The same things were measured in two ways. Each way mixes the same 10 hidden numbers, adds some noise and spreads widely along 6 directions of its own, which tell nothing about the thing.
Some things both ways: the first way, then the second way.
[ -1   2   8  14   3  23  -7  10   0   0   0  14  -3   1  -2 -27  -6  -5
  16  -2]
[-55  51 -17  49 -10 -15  27  36  -9  50  13 -26 -11 -11  40  -6 -47   5]

[ -6  -7  18  -2 -19  29  11   4   2  19  -3  23   0  -1  -2 -15   1 -22
  28 -10]
[  1  -8  25  21 -22   8  -6   6  16 -42  12 -11 -22 -19   8 -16  -1  -2]

[-36   8 -20 -43  -8 -18  22   3 -24 -28  -3 -14  -5 -24  -6  43 -25 -25
  15 -38]
[ 24 -32   6 -32   5  12  -4 -27 -23 -12   6  16   7  -6 -15   6  19 -14]

[-12 -26  29  38 -16  25  29 -11  -1  26   6 -33  16   7   8 -57  -4  -8
   1 -14]
[  5 -22  25 -32  -1   0   3  21  22 -18 -45 -12  -5  -1  -6 -10  15  20]

[-14  23  -6 -14  40  11  30   0 -39 -11  44 -28   1  -6 -11 -18 -12 -17
  32 -62]
[  3  12  -2  40   3  15  10 -36   6 -25  35   1   3 -21  28 -14  -5  -9]

[ -4  10  17  44 -38  32  28 -58   7  33  -9 -24  27 -15 -11 -30 -14  -4
  -7 -17]
[  3  -4  17  -6 -29  -1  -4  14 -39 -40   5  -1  16 -22  10   4 -11  21]

[ -7  -5  37  18   6   4  22   5   7  21  -4  11 -25   6  -3 -15  34  -8
  48   6]
[-11 -39  25  15  33 -27 -28  -1   4 -12 -36 -10  40 -33  46  24   6  51]

[-26 -25 -14   3  -4  21  22 -16   7 -11  17  49   3   8 -11  -8 -50 -19
 -30 -22]
[ 17 -35  14  -3  -4 -11   1  39  15  17 -11   2   8   0 -24 -19  -3  30]

[-28 -28  -2   5 -46  27  25   3  -5  17 -13  54   1 -15 -11  -4 -58 -27
  15 -19]
[-40   1   1  -2 -45  10  19  24 -16 -68  21 -32 -29 -73  48 -50 -20  17]

[-18  -6  -5  -1   7   5  17  -4 -27 -38   5  27 -31  -9  -3  12 -22 -56
  29 -39]
[ 36  -1   4   7  -4   5  28  26   7  10 -25   0  -4  38 -82 -44  -1   8]

[-11  24   2 -17 -11  29   6  17 -30  -5  -1   4  -3 -16 -36  26  -8  -7
  39  -5]
[  2  -2  -5  23 -10   9   5 -15   3   2 -21  11 -33 -14  -2 -16  12  -5]

[-18  30 -18 -44  -5  -9 -18   5  -4  14 -35  21 -20 -36 -13  47  -7 -26
  -8   8]
[ 28 -25  19 -30   2 -12  -9 -25 -22 -35 -15 -29  42 -28  15  14 -22  10]

[ -2  20  -6  17  77 -15 -24  15   2 -11   8 -34 -11   7 -12 -30   9  10
 -24  17]
[ 21   6  14   9 -29   5  13  11   8 -30  32  -1 -14 -28  17 -32 -20  35]

[-13   0 -26 -26 -21   6 -24  -3  13  -3 -21  45  -2  -5  11  24  -9 -17
 -46  12]
[  3 -19  -4 -13  11  -1   7 -13  14  21 -23 -23   6 -12   4   9 -10  -4]

[ -4  -4 -28  51 -15  32   5 -12   4  14 -35 -20  15 -14 -16   9  16  25
 -40  17]
[-15  10   0   3 -21  18  16  19   0 -14  23 -27  23  19 -21  24 -13 -13]

[-15 -15 -34 -20  -3   9   7 -25   6 -16  33  24  11   8  14   8 -37   1
 -32 -23]
[ 21 -42   9 -41   1   6  -7  -7  29  14 -40  -2  45 -11   6  -2   6  13]

[  0   4  11 -24  15   1   6  -7 -21  17  28 -63  -7   4  15 -20  -8 -28
  25 -41]
[ -3   7  38 -72   5   3 -31   2 -11  -7 -67   2  58 -45  50  -7 -24  -5]

[  7   4   7 -11  23 -44 -26   4  25 -12   0  -5  -6  19  52 -19  39  -1
   0  -5]
[ 17 -19   2  17  17  -3   2 -26  10  16  19  -2  15  14   5  17   1 -12]

[  1 -14  10 -35  17   3  -2  21  12  15  16  26 -34   8  37 -20  22 -40
  50 -25]
[ -6  -4  29  39  14 -29  -9  19   8  -5 -49 -19 -54 -17  19   7   2   4]

[ -3   9  19  13 -18  34  -6 -28  -6  38   7  12  28   5 -23 -24 -44  -1
  -8  -6]
[ 12  23 -19  15  -4  12  50 -14  19  -7 -27 -22 -50  -6 -13 -54  -3   2]

[ -5  25  14  15 -32   3  -9  15 -28  35 -28 -17  24  -5 -52  34 -17   6
  21  13]
[  6 -11   3  26 -21  -1   2  23 -28  26 -37  30 -18  36 -76 -31  19 -31]

[-19  30 -18  -2  15  14   4   1 -35  35   5  -3  34  -4 -29  -2 -34   0
 -52 -11]
[-13 -18   8   6  -6 -23 -18  10   0  35 -38  -7  26  -8  14 -19 -20   5]

[ -4 -20 -29  16  -1  31  -1   6 -13   1  14 -13   5   3 -19  -2 -32  -6
 -31  -8]
[-10 -53   4  22  14   8   2  -7 -17 -24 -34  16 -81 -65  -2  13  57 -11]

[-20  -2   4 -27 -38  35  11 -34  29   4   9  37  17  -1  -3   2 -21  -3
  -9  -9]
[ 30 -21   4   9  10   3   4 -29  16   0  23   3 -14  -1   2  23  13   6]

[-17 -10  40  10  13  14  21   9 -28  34  34  -7   9  30 -25 -25 -24  -4
  31  -9]
[ -9 -49   5  44  11 -14 -29   4   5  19 -37  26 -51 -31  -6 -22  35  27]

[-17   8  -6 -24 -38  22   3  -8  -3  39 -15 -27  30 -20 -23  21 -40   3
 -22   3]
[-32  47  11 -34 -23   8   0  21 -35  20  13 -12  30  -6  21   5 -50 -34]

[-20  -4   3  -6 -57  25  23 -31   1  29  -2  20  10 -15  -7  12 -33  -7
   2  -3]
[ 21 -10  24 -35 -48  -4 -22  46   8  30 -65   7  32  52 -56 -10 -12  10]

Other things, the second way, with their names:
q_756: [-24 -15  -8  42  58  -6  18 -46   2 -18  -6 -25   3 -44  65  42  21  -3]
q_685: [-19 -25  -6  48  22 -19   9  26 -27  20 -21 -24   4   2 -26  39   4  -3]
q_221: [  2  -7  22 -18 -31  24 -10  10  29 -40   3  -3  -9  -4  -4 -10  10   2]
q_442: [ 23 -23  32   8  -4 -14 -37  55 -18  33   7   3  21  18 -47  40 -20   4]
q_391: [ -8  19  -3  -3 -32  16   3 -12   4   9  -6  26 -13 -13  16 -25  -3  11]
q_781: [-12  -8   6 -15 -11  12  17  29  -9  -6 -19   6  -4 -28   8 -27   5   7]
q_346: [ -9 -26   5   0 -30   9   1 -12  25 -39 -37 -30  17 -14  10  11  11   6]
q_637: [  0 -13 -17  19  26  16  17 -27   9   6  26 -19 -30  -1 -13  16  15 -25]
q_18: [ 28 -25 -19  -2   5  24  21 -73  31 -34  57 -43  57 -19  21  37 -17  13]
q_973: [ 13  -2 -10  26  -1  -1  20 -32  -4  -5  -3  -6   1 -13  24   2  -3  12]
q_317: [ -8  23  10  21  -2  11  -1  12 -15   2  18  16   9  12 -26  -4 -11   6]
q_41: [ 11 -14  19 -19 -18  -9  -2  -6  14 -32 -16 -21  30 -11  36 -21 -14  31]
q_127: [  2 -36  18   2  10  -7 -36  -9 -27  -6 -25  17   1 -43  -3  -6   8  15]
q_54: [  4 -33   2   1  -8 -13 -13   0  -6  30 -21  21 -11  -3   5 -13   9  12]
q_540: [-43  21  18  17  12 -23 -11  65  -6  59 -44 -11  -1 -10  17   2 -30  20]
q_679: [-31  23 -12  41  30  -3  28  11 -24  25  29 -13  45   5   5 -12 -28 -12]
q_918: [ -1 -28   0  -7 -18   2  -5  18  18  30 -20 -10 -10  15 -38  -1   0  -6]
q_636: [  9 -52  -7   5 -12  16 -10 -35  33 -28 -34  -4   6   1 -18  16  38  10]
q_984: [-10   0  26 -11   7  -9 -21  18 -37 -10 -42   8  21 -37  22  13  -9  26]
q_528: [  2 -20  27   5  -1  -6 -13  28  -4 -10   3 -21  12  14 -22  49  -1   3]
q_201: [-29  14 -15  14 -56  36   8  -8  32 -25  16 -10  -7 -14   1 -52  -9 -17]
q_233: [ 14  13  17   6  -7  -3  17   1 -31 -39  -1  -2 -12 -14  16   9   1   2]
q_448: [  9  -6  13   6  -3  -3   0 -10   4 -36   3 -34  29 -25  28   8 -23  17]
q_202: [ -9  -5   3  25  -1 -11  15   6 -11  -3 -19 -25  -9 -24  25  24  -8  -6]
q_594: [ -9 -10  -2   7   2   8  15 -20  11 -17 -43 -12  -4 -35  20  -4   8  15]
q_206: [ -6 -21  26   4 -47  -9 -25  16 -32 -45   9  -3 -26 -28  25   6  -4   5]
q_796: [-32 -40  12  48  29 -29 -49  -7 -25  21  19  13  -6 -50  56  52   6  27]
q_896: [  0  13  16  17  18   5  13   7   0  -3  15 -11  -8  -5  12  42  -5   6]
q_647: [-11  22  -5  -2  41  18  60 -23   1 -50 -11 -20   5 -41  43  -9  14  -1]
q_882: [ -4 -10  19  22 -17  11 -10  10  43 -13  11 -17 -11   1   4  10   0   1]
q_436: [ 21 -35  25   8  -6 -11 -16   7  11 -17 -31  15 -69 -41  17 -22  23  33]
q_320: [  9  26 -16  32  29   6  28 -18   5  33  40 -28  19  26 -33  22 -28 -30]
q_89: [-24  17   8 -29  14  -5   5  24  14  51 -65  -1   7  25 -18 -48  -5  -6]

Some of these things the first way, each followed by its name:
[  6  11 -15 -27  48 -24 -45  38   1 -15 -12 -12 -29   4  -7  38  26  -2
  17  17] -> q_320
[ -4  11 -24  -9  -9   5 -19 -25  31  23 -29  56 -10  -7  11  28  19   1
 -32  16] -> q_448
[  3 -19   6  19   6  26 -14  -5  31  45 -10  15  -1  17 -23   7   7  22
 -23  39] -> q_540
[-12  -3  -7  33 -33  33  24 -11 -18  16  -4  -6  15   0 -11   1   3  10
  -2   4] -> q_636
[ -3 -15 -23  14   5   5  -6   4  23  -2 -39  -1 -28 -13  14  17  46  -4
 -23  23] -> q_528
[-16   9  -5  13 -13   4  21 -11 -14   9 -24 -18   6 -24  26 -25  10 -18
  -2 -29] -> q_206
[-36  10  -9 -12   9  -4  28  14 -43 -12 -13  -9   4  -9 -10  18   0 -23
 -12 -20] -> q_89
[ -6  28  -8  40  -5  40  21 -36 -11  16 -32 -32  -1 -23 -34  14  29   1
 -27   8] -> q_984
[ -5  13  -7   6  -9  22 -13  24  -7  -8 -14  13 -26 -17 -28  16   4 -18
  17  18] -> q_594
[-12 -15 -16  20  30   8  17  18 -27 -17  36 -43   4   1 -22 -28 -52  -6
  11 -39] -> q_781
[ -4 -30  -6   1  31  19  16  14  -7 -20  31 -10 -21  15  32 -36  14 -18
  21 -31] -> q_882
[-14   1  12 -26   7 -40 -10  15  -2 -29  -2  19 -15   7  32   7  11 -15
  40  -7] -> q_54
[  1   8 -13 -17  18  -1  -7  34   6   7   7  10 -14  -3 -10  12  18   5
  40  -1] -> q_756
[  2  23 -30 -19  13 -29 -17  -7  33 -18 -20  10 -29 -24  18  28  32  -1
  17  -3] -> q_233
[ -9  15   4 -10  37 -12  -8  11 -25  30   3 -32 -11  11 -37  30  -6   2
  -5  17] -> q_127
[ -9 -11 -14  14  -7  31   8  -7 -29  23  32  -5  21  14 -15  -8 -39   2
 -25 -12] -> q_201
